The rows of each matrix lie in a flat space through zero, up to rounding. After each matrix: how many dimensions does the smallest such space have?
(in the rows, 128 means zero)

[[110 119 137 100 131  99 133 154 109 148 148 110 155 125 150 136 129 120
  168 131]
 [119 141 127 130 124 125 135 124 123 125 132 128 131 144 119 145 118 125
  130 134]
 [137 127 103 140 104 151 102 122 121 116 103 153 121 135 108 127 130 113
  116 135]
 [100 130 140  82 133  52 167 149 102 183 158 114 234 179 167 175 128 102
  202 132]
 [131 124 104 133 105 161  91 131 118  99 100 153  86 113  94 120 126 109
  111 148]
 [ 99 125 151  52 161  43 179 145 117 164 144 127 197 160 146 175 129  87
  189 156]
 [133 135 102 167  91 179  84 127 115 101 114 136  88 118 103 115 120 135
  105 126]
 [154 124 122 149 131 145 127 105 150 126 110 144 128 130 129 111 140 138
   98 113]
 [109 123 121 102 118 117 115 150 104 126 127 131 128 125 119 140 124 103
  154 150]
 [148 125 116 183  99 164 101 126 126 142 139 110 144 123 158  98 135 168
  118  83]
 [148 132 103 158 100 144 114 110 127 139 110 150 166 159 130 130 135 125
  119 112]
 [110 128 153 114 153 127 136 144 131 110 150  99  73  89 124 118 117 144
  126 137]
 [155 131 121 234  86 197  88 128 128 144 166  73 128 104 181  70 130 220
  104  44]
 [125 144 135 179 113 160 118 130 125 123 159  89 104 116 140 113 113 177
  115  97]
 [150 119 108 167  94 146 103 129 119 158 130 124 181 140 165 108 143 148
  136  87]
 [136 145 127 175 120 175 115 111 140  98 130 118  70 113 108 111 115 162
   85 115]
 [129 118 130 128 126 129 120 140 124 135 135 117 130 113 143 115 133 136
  136 119]
 [120 125 113 102 109  87 135 138 103 168 125 144 220 177 148 162 136  92
  178 133]
 [168 130 116 202 111 189 105  98 154 118 119 126 104 115 136  85 136 178
   73  82]
 [131 134 135 132 148 156 126 113 150  83 112 137  44  97  87 115 119 133
   82 147]]

5

[[ 76 108 120 126 116 111 135 101 116 126  84  51 186 148 124 134 144 125
  125 125]
 [108  99 141 156 162 155 118 115 119 130 113 104  81  71  72 128 166 152
  138  71]
 [120 141 113 130 183 123  91 108 151  86 126 126  96 109 105 124 125 154
  144 133]
 [126 156 130 154 168 139 110 126 146 116 125 132  77  85 112 143 135 158
  143  81]
 [116 162 183 168 123 165 138 116 107 130 183 164  77  78 113 163 121 153
  125  43]
 [111 155 123 139 165 124 103 108 144  95 129 121 106 110 118 139 122 153
  140 111]
 [135 118  91 110 138 103 113 131 144 112 103 114 144 149 136 107 125 113
  131 173]
 [101 115 108 126 116 108 131 118 125 127  89  75 166 143 133 125 138 114
  126 131]
 [116 119 151 146 107 144 144 125 104 143 139 125 120 108 117 137 137 123
  120  87]
 [126 130  86 116 130  95 112 127 143 104 102 106 148 149 145 112 118 106
  130 161]
 [ 84 113 126 125 183 129 103  89 139 102  97  74 136 120  87 132 151 170
  144 130]
 [ 51 104 126 132 164 121 114  75 125 106  74  29 167 125  88 139 161 162
  138 110]
 [186  81  96  77  77 106 144 166 120 148 136 167 172 191 162  77 110  63
  108 236]
 [148  71 109  85  78 110 149 143 108 149 120 125 191 185 144  90 126  76
  108 210]
 [124  72 105 112 113 118 136 133 117 145  87  88 162 144 116 100 153 101
  122 158]
 [134 128 124 143 163 139 107 125 137 112 132 139  77  90 100 122 136 142
  138 105]
 [144 166 125 135 121 122 125 138 137 118 151 161 110 126 153 136 103 121
  127 121]
 [125 152 154 158 153 153 113 114 123 106 170 162  63  76 101 142 121 151
  134  72]
 [125 138 144 143 125 140 131 126 120 130 144 138 108 108 122 138 127 134
  127  96]
 [125  71 133  81  43 111 173 131  87 161 130 110 236 210 158 105 121  72
   96 208]]

6

[[130 131 128 124 121 129 124 130 126 128 126 125 127 125 130 123 125 132
  132 120]
 [131 136 130 120 109 126 124 136 126 126 136 128 123 122 130 116 132 141
  131 104]
 [128 130 131 128 123 124 132 131 129 126 139 134 125 127 126 126 137 134
  123 119]
 [124 120 128 139 148 126 138 121 132 128 131 136 131 135 123 142 134 118
  118 149]
 [121 109 123 148 175 132 140 110 134 132 112 131 139 143 123 158 122  97
  118 185]
 [129 126 124 126 132 134 121 125 126 131 111 118 131 129 132 129 114 120
  137 139]
 [124 124 132 138 140 121 142 125 133 125 146 142 128 132 120 138 144 127
  113 135]
 [130 136 131 121 110 125 125 136 127 126 139 130 123 122 129 116 134 141
  129 104]
 [126 126 129 132 134 126 133 127 130 127 134 133 128 130 125 132 134 127
  122 132]
 [128 126 126 128 132 131 125 126 127 130 119 123 130 129 130 130 121 123
  132 135]
 [126 136 139 131 112 111 146 139 134 119 175 153 118 124 117 121 165 152
  106  94]
 [125 128 134 136 131 118 142 130 133 123 153 144 125 130 120 132 149 134
  112 123]
 [127 123 125 131 139 131 128 123 128 130 118 125 131 131 129 134 122 119
  129 143]
 [125 122 127 135 143 129 132 122 130 129 124 130 131 133 126 138 127 118
  124 146]
 [130 130 126 123 123 132 120 129 125 130 117 120 129 126 132 124 118 127
  137 126]
 [123 116 126 142 158 129 138 116 132 130 121 132 134 138 124 148 127 109
  120 164]
 [125 132 137 134 122 114 144 134 134 121 165 149 122 127 118 127 158 143
  108 109]
 [132 141 134 118  97 120 127 141 127 123 152 134 119 118 127 109 143 153
  126  86]
 [132 131 123 118 118 137 113 129 122 132 106 112 129 124 137 120 108 126
  145 125]
 [120 104 119 149 185 139 135 104 132 135  94 123 143 146 126 164 109  86
  125 202]]

2

[[104 107  82 153 126 118 161 120 122 132 131 139 125 108 135 122 119 113
  137 126]
 [107 144  95 155 135 121 152 132 116 128 149 127 133 120 132 126 148 126
  157 133]
 [ 82  95  15 166 118 126 195 137 132 151 169 128 107 114 125 111 138  93
  125 115]
 [153 155 166 103 131 143  93 139 136 121 132 110 134 155 119 131 143 145
  118 127]
 [126 135 118 131 130 130 129 132 128 124 137 122 131 135 126 127 134 128
  132 128]
 [118 121 126 143 130 126 140 108 116 133 114 142 129 102 142 122 122 135
  141 124]
 [161 152 195  93 129 140  82 137 137 123 119 117 131 151 120 137 136 148
  114 131]
 [120 132 137 139 132 108 137 129 117 123 123 141 132 115 132 140 126 124
  151 144]
 [122 116 132 136 128 116 137 117 121 128 113 143 129 110 135 132 114 125
  136 133]
 [132 128 151 121 124 133 123 123 128 143 121 134 118 117 132 126 134 138
  123 124]
 [131 149 169 132 137 114 119 123 113 121 115 139 138 116 136 141 132 140
  156 144]
 [139 127 128 110 122 142 117 141 143 134 139 115 119 148 117 125 135 127
  103 120]
 [125 133 107 134 131 129 131 132 129 118 138 119 136 139 125 126 129 124
  131 128]
 [108 120 114 155 135 102 151 115 110 117 116 148 139 104 140 136 111 118
  159 142]
 [135 132 125 119 126 142 120 132 135 132 136 117 125 140 124 121 136 133
  115 119]
 [122 126 111 131 127 122 137 140 132 126 141 125 126 136 121 132 131 116
  128 134]
 [119 148 138 143 134 122 136 126 114 134 132 135 129 111 136 131 147 139
  156 135]
 [113 126  93 145 128 135 148 124 125 138 140 127 124 118 133 116 139 127
  133 118]
 [137 157 125 118 132 141 114 151 136 123 156 103 131 159 115 128 156 133
  124 128]
 [126 133 115 127 128 124 131 144 133 124 144 120 128 142 119 134 135 118
  128 135]]

5

[[194 121 140  80 164 161 133 126 162 112 130 130  94  85 110 149  89 129
  144 142]
 [121 129 123 133 124 123 131 129 125 129 125 128 131 130 131 125 135 126
  129 130]
 [140 123 159 134 142 138 116 132 136 130 154 131 121 147 123 128 110 130
  124 100]
 [ 80 133 134 197 126 101 143 151 124 144 153 132 141 202 155  88 183 101
  146  96]
 [164 124 142 126 165 144 145 142 162 122 146 133 101 134 128 121 128 109
  160 123]
 [161 123 138 101 144 147 124 124 142 120 130 128 113 105 115 143 100 134
  129 132]
 [133 131 116 143 145 124 155 142 147 127 130 131 117 140 141 111 158 104
  161 136]
 [126 129 132 151 142 124 142 142 141 131 142 131 122 154 138 111 149 110
  149 118]
 [162 125 136 124 162 142 147 141 160 121 141 132 103 129 129 122 130 110
  159 128]
 [112 129 130 144 122 120 127 131 121 133 132 128 135 145 133 121 138 126
  125 119]
 [130 125 154 153 146 130 130 142 141 132 158 132 120 166 133 113 134 116
  140  98]
 [130 128 131 132 133 128 131 131 132 128 132 129 125 134 130 124 131 124
  133 125]
 [ 94 131 121 141 101 113 117 122 103 135 120 125 150 137 132 126 136 138
  107 125]
 [ 85 130 147 202 134 105 140 154 129 145 166 134 137 214 154  85 178  99
  147  82]
 [110 131 123 155 128 115 141 138 129 133 133 130 132 154 141 110 157 113
  142 122]
 [149 125 128  88 121 143 111 111 122 121 113 124 126  85 110 154  90 151
  106 143]
 [ 89 135 110 183 128 100 158 149 130 138 134 131 136 178 157  90 193  95
  160 123]
 [129 126 130 101 109 134 104 110 110 126 116 124 138  99 113 151  95 155
   95 133]
 [144 129 124 146 160 129 161 149 159 125 140 133 107 147 142 106 160  95
  174 130]
 [142 130 100  96 123 132 136 118 128 119  98 125 125  82 122 143 123 133
  130 165]]

3

[[ 89 133 137 130 101 130 123 134 109 155 104 130 128 127 100 151 109 133
   97 114]
 [133 139 123 121 150 134 138 140 133 122 166 121 139 141 148 144 143 105
  164 121]
 [137 123 118 149 145 155 126 134  95 139 127 128 138 125 115 141 142 129
  124 111]
 [130 121 149 140  86 123 116 143 130 145 122 145  93  80 122  78 102 125
  107 129]
 [101 150 145  86  99 110 203 149 156 111 167 100 147 174 134 217 159 103
  166 117]
 [130 134 155 123 110 103 141 152 144 109 163 125 139 150 121 142 156 107
  146 127]
 [123 138 126 116 203 141  81 120 107 108 142 135 172 192 125 145 123 109
  166 113]
 [134 140 134 143 149 152 120 149 103 147 146 139 120 119 134 117 127 106
  134 113]
 [109 133  95 130 156 144 107 103  92 140  79 123 140 126 134 125  95 173
   94 116]
 [155 122 139 145 111 109 108 147 140  34 141 135 144 169 132 132 150 116
  164 134]
 [104 166 127 122 167 163 142 146  79 141 125 127 139 160 142 168 114 120
  132  94]
 [130 121 128 145 100 125 135 139 123 135 127 126 122 107 117 127 140 133
  111 126]
 [128 139 138  93 147 139 172 120 140 144 139 122 122 143 139 151 129 116
  147 128]
 [127 141 125  80 174 150 192 119 126 169 160 107 143 137 146 162 136 123
  158 107]
 [100 148 115 122 134 121 125 134 134 132 142 117 139 146 143 161 128 114
  138 127]
 [151 144 141  78 217 142 145 117 125 132 168 127 151 162 161 111 121 118
  181 111]
 [109 143 142 102 159 156 123 127  95 150 114 140 129 136 128 121  80 129
  130  97]
 [133 105 129 125 103 107 109 106 173 116 120 133 116 123 114 118 129 119
  132 162]
 [ 97 164 124 107 166 146 166 134  94 164 132 111 147 158 138 181 130 132
  123 100]
 [114 121 111 129 117 127 113 113 116 134  94 126 128 107 127 111  97 162
  100 123]]

10

[[109  90 161 135 136 120 142 120 122 107 114 131 113 131 148 129 116 101
  139 149]
 [ 90 130 207 144 132  93 174 141  85 115 119 209 121 136 145 148 128  75
  137 131]
 [161 207  83 112 103 124 105 137 139 169 161 147 169 112  89 122 168 161
  112  86]
 [135 144 112  85 135 143  99 122 144 120  99 101 132 131 103 132 107 194
  124 119]
 [136 132 103 135 127 132 124 130 129 141 135 113 122 132 131 127 129 148
  123 126]
 [120  93 124 143 132 116 132 118 123 128 123 107 103 134 158 127 119 144
  135 148]
 [142 174 105  99 124 132 108 133 134 142 122 128 142 128 100 133 129 187
  118 104]
 [120 141 137 122 130 118 133 132 115 131 117 143 122 135 129 138 121 152
  127 124]
 [122  85 139 144 129 123 134 115 134 115 133 114 119 122 150 118 130  91
  139 150]
 [107 115 169 120 141 128 142 131 115 105 102 146 118 137 131 140 107 116
  133 136]
 [114 119 161  99 135 123 122 117 133 102  98 133 130 126 120 132 112 137
  137 133]
 [131 209 147 101 113 107 128 143 114 146 133 198 164 120  90 140 153 144
  119  87]
 [113 121 169 132 122 103 142 122 119 118 130 164 135 119 136 127 141  88
  139 133]
 [131 136 112 131 132 134 128 135 122 137 126 120 119 137 129 134 120 153
  122 125]
 [148 145  89 103 131 158 100 129 150 131 120  90 136 129 103 125 117 171
  118 117]
 [129 148 122 132 127 127 133 138 118 140 132 140 127 134 125 135 129 140
  122 119]
 [116 128 168 107 129 119 129 121 130 107 112 153 141 120 117 129 127 109
  136 128]
 [101  75 161 194 148 144 187 152  91 116 137 144  88 153 171 140 109  36
  129 158]
 [139 137 112 124 123 135 118 127 139 133 137 119 139 122 118 122 136 129
  125 122]
 [149 131  86 119 126 148 104 124 150 136 133  87 133 125 117 119 128 158
  122 124]]

5

[[208 119 188  91 112 198  74 172 139 113 116 219 112 138 158  91  72 138
   85  47]
 [119  98 126 149 121 161 111 163 150 115 115 134 116 124 129 146 133 135
  117 114]
 [188 126 168  87 123 152 102 165 142 101 155 198 149 137 186  95  93 147
   97  99]
 [ 91 149  87 157 137  98 161  70  96 155  95  70 118 112  80 147 163 107
  180 150]
 [112 121 123 137 127 126 129 132 134 130 129 115 124 129 120 137 133 127
  125 136]
 [198 161 152  98 126 155 114  94  90 139  89 177 118 120 127  91 100 117
  151  65]
 [ 74 111 102 161 129 114 141 129 139 135 127  79 118 127 100 159 154 124
  131 160]
 [172 163 165  70 132  94 129 116 116 131 178 162 155 149 163  81  90 133
  102 135]
 [139 150 142  96 134  90 139 116 122 131 169 132 151 142 148 105 114 131
  115 153]
 [113 115 101 155 130 139 135 131 131 117 106 116 130 109 127 151 156 130
  157 130]
 [116 115 155  95 129  89 127 178 169 106 220 137 165 159 181 116 108 153
   62 182]
 [219 134 198  70 115 177  79 162 132 116 137 224 124 146 169  75  61 139
   78  57]
 [112 116 149 118 124 118 118 155 151 130 165 124 125 151 130 125 109 134
   80 146]
 [138 124 137 112 129 120 127 149 142 109 159 146 151 133 164 120 123 142
  113 141]
 [158 129 186  80 120 127 100 163 148 127 181 169 130 164 154  92  73 138
   55 120]
 [ 91 146  95 147 137  91 159  81 105 151 116  75 125 120  92 143 155 112
  163 159]
 [ 72 133  93 163 133 100 154  90 114 156 108  61 109 123  73 155 158 109
  154 158]
 [138 135 147 107 127 117 124 133 131 130 153 139 134 142 138 112 109 131
  104 133]
 [ 85 117  97 180 125 151 131 102 115 157  62  78  80 113  55 163 154 104
  159 112]
 [ 47 114  99 150 136  65 160 135 153 130 182  57 146 141 120 159 158 133
  112 216]]

4

[[147 100 122 129 119 113 151 146 142 139 142 139 105 123 146 103 127 156
   73 123]
 [100 206 191 131 148 153 118  99 115  89  86 135 114 130 110 166 117 128
  149 146]
 [122 191 139 114  97  99 110 146 111 150 155  52 132 117 123  28 126 120
  159  65]
 [129 131 114 199 112 142  98 129 126 175 134  86 138 126 115 166 125 105
  156 142]
 [119 148  97 112 189 144 117 123 156 144 117 106 138  95 154 119 116 164
  144 144]
 [113 153  99 142 144 133 132 151  97 129 152 112 124 143 115  93 136 149
  112 111]
 [151 118 110  98 117 132 109 118 149 148 143 130 195  91 118 143 146  83
  140  97]
 [146  99 146 129 123 151 118 168 103 103 136 133 123 146 111 158 105 116
  104 153]
 [142 115 111 126 156  97 149 103 176 113 109 185 151 140 131 130 145 112
   34  76]
 [139  89 150 175 144 129 148 103 113 163 154 174  91 143 144 164 148 154
   83 112]
 [142  86 155 134 117 152 143 136 109 154 175 148 123 108 149 154 113 156
  135 139]
 [139 135  52  86 106 112 130 133 185 174 148 185 158  88 134  78 127  78
  124  85]
 [105 114 132 138 138 124 195 123 151  91 123 158 130 114 160 119 105 196
   90 164]
 [123 130 117 126  95 143  91 146 140 143 108  88 114 154 136 169  95 127
  205 155]
 [146 110 123 115 154 115 118 111 131 144 149 134 160 136 134 129 149 119
  103  60]
 [103 166  28 166 119  93 143 158 130 164 154  78 119 169 129  46 154 178
   99  68]
 [127 117 126 125 116 136 146 105 145 148 113 127 105  95 149 154 155 173
  152 178]
 [156 128 120 105 164 149  83 116 112 154 156  78 196 127 119 178 173 136
  132  56]
 [ 73 149 159 156 144 112 140 104  34  83 135 124  90 205 103  99 152 132
  176 114]
 [123 146  65 142 144 111  97 153  76 112 139  85 164 155  60  68 178  56
  114  98]]

13

[[ 35 140  79 147 178 101  78 137 121  89  94  81 117 138  60 126 123 153
   98 100]
 [140 106 129 125 120 131 137 139 135 137 170 141 113 119 135 127 130 129
  148 126]
 [ 79 129  95 139 143 113  99 130 122  93 123 101 134 127  93 120 116 147
  114  93]
 [147 125 139 123 122 134 143 127 129 141 132 140 119 124 144 128 129 118
  136 140]
 [178 120 143 122  79 141 145 114 127 118 160 144 168 117 164 118 116 128
  141 103]
 [101 131 113 134 141 120 113 130 125 114 119 114 127 130 108 126 125 136
  119 117]
 [ 78 137  99 143 145 113  85 132 129  94 119  95 156 140  84 130 128 156
  105  97]
 [137 139 130 127 114 130 132 112 119 114 109 125 148 125 139 120 116 125
  120 115]
 [121 135 122 129 127 125 129 119 119 115 109 122 130 124 129 120 116 125
  121 118]
 [ 89 137  93 141 118 114  94 114 115  66 119  93 175 125 101 111 102 154
  105  62]
 [ 94 170 123 132 160 119 119 109 109 119  30 106 124 141 113 129 122 114
   91 146]
 [ 81 141 101 140 144 114  95 125 122  93 106  97 148 135  92 125 121 148
  105  98]
 [117 113 134 119 168 127 156 148 130 175 124 148  34 119 131 133 138  99
  150 184]
 [138 119 127 124 117 130 140 125 124 125 141 135 119 116 141 119 117 122
  138 120]
 [ 60 135  93 144 164 108  84 139 129 101 113  92 131 141  73 132 132 154
  105 107]
 [126 127 120 128 118 126 130 120 120 111 129 125 133 119 132 117 113 128
  128 107]
 [123 130 116 129 116 125 128 116 116 102 122 121 138 117 132 113 106 129
  125  98]
 [153 129 147 118 128 136 156 125 125 154 114 148  99 122 154 128 129 104
  138 160]
 [ 98 148 114 136 141 119 105 120 121 105  91 105 150 138 105 128 125 138
  103 114]
 [100 126  93 140 103 117  97 115 118  62 146  98 184 120 107 107  98 160
  114  48]]

4

[[183  98 171  83 141 157 150 158 164 141  94 119  99 178 112 165 131 132
  147 129]
 [ 98 135 137 159 113 132 150 147  85 120 137 140 113 150 144 151 122 114
   92 103]
 [171 137 165 121 147 133 126 139 139 132 145 130 135 125 142 152 154 189
  144 135]
 [ 83 159 121 120 121 144 128 140 118 156 130 107 115 110  83 151 145 136
  125 142]
 [141 113 147 121 136 152 160 135 113 117  91 136 116 171 123 146 111 117
  124 123]
 [157 132 133 144 152 175 135 102 100 165 130 147 134 141 130 158 137 137
  139 169]
 [150 150 126 128 160 135 186 157  86 134 145 151 129 153 141 136 114 120
  110 118]
 [158 147 139 140 135 102 157 191 102 159 132 147 142 143 167 111 115 120
  126  84]
 [164  85 139 118 113 100  86 102 174 167 144 133 136 111 147 109 134 129
  140 130]
 [141 120 132 156 117 165 134 159 167  12  79  74 128 177 126 128  77 105
  135  84]
 [ 94 137 145 130  91 130 145 132 144  79 111 124 170 147 100 120 106  86
  127  91]
 [119 140 130 107 136 147 151 147 133  74 124 126 119 154 119 139 139 124
  134 135]
 [ 99 113 135 115 116 134 129 142 136 128 170 119 119 150 134 114 130 143
  105 125]
 [178 150 125 110 171 141 153 143 111 177 147 154 150 134 141 120 140 141
  153 155]
 [112 144 142  83 123 130 141 167 147 126 100 119 134 141  96 122 144 128
  156 127]
 [165 151 152 151 146 158 136 111 109 128 120 139 114 120 122 206 156 148
  136 150]
 [131 122 154 145 111 137 114 115 134  77 106 139 130 140 144 156 147 130
  141 127]
 [132 114 189 136 117 137 120 120 129 105  86 124 143 141 128 148 130 189
  134 113]
 [147  92 144 125 124 139 110 126 140 135 127 134 105 153 156 136 141 134
  134 140]
 [129 103 135 142 123 169 118  84 130  84  91 135 125 155 127 150 127 113
  140 155]]

12

[[152 134 123 131 164 133 123 122 121 121 133 125 147 143 133 120 137 133
  119 108]
 [134 152 123 114 143 114 112 122 125 127 122 136 142 140 135 146 135 143
  152 126]
 [123 123 161 132  91 139 148 142 152 128 123 126 122 102 121 129 105 112
  124 108]
 [131 114 132 173 145 143 161 148 149 141 139 108 130 116 123 125 128 101
  101 120]
 [164 143  91 145 224 127 105 119 108 122 141 119 158 169 133 129 154 140
  124 108]
 [133 114 139 143 127 149 147 134 139 124 136 123 130 116 126 116 108 117
  112 109]
 [123 112 148 161 105 147 177 144 155 141 136 117 130 102 131 120 116 105
  103 129]
 [122 122 142 148 119 134 144 146 148 135 128 118 120 112 118 135 118 108
  122 118]
 [121 125 152 149 108 139 155 148 159 136 128 121 126 103 122 139 107 108
  126 113]
 [121 127 128 141 122 124 141 135 136 139 128 122 126 123 128 132 137 120
  123 141]
 [133 122 123 139 141 136 136 128 128 128 135 124 133 130 130 121 127 126
  118 126]
 [125 136 126 108 119 123 117 118 121 122 124 140 130 131 134 133 122 143
  145 133]
 [147 142 122 130 158 130 130 120 126 126 133 130 153 140 141 129 135 138
  130 119]
 [143 140 102 116 169 116 102 112 103 123 130 131 140 158 135 126 152 147
  133 134]
 [133 135 121 123 133 126 131 118 122 128 130 134 141 135 141 126 135 140
  131 138]
 [120 146 129 125 129 116 120 135 139 132 121 133 129 126 126 157 122 132
  157 128]
 [137 135 105 128 154 108 116 118 107 137 127 122 135 152 135 122 173 136
  118 153]
 [133 143 112 101 140 117 105 108 108 120 126 143 138 147 140 132 136 155
  148 139]
 [119 152 124 101 124 112 103 122 126 123 118 145 130 133 131 157 118 148
  172 131]
 [108 126 108 120 108 109 129 118 113 141 126 133 119 134 138 128 153 139
  131 182]]

6
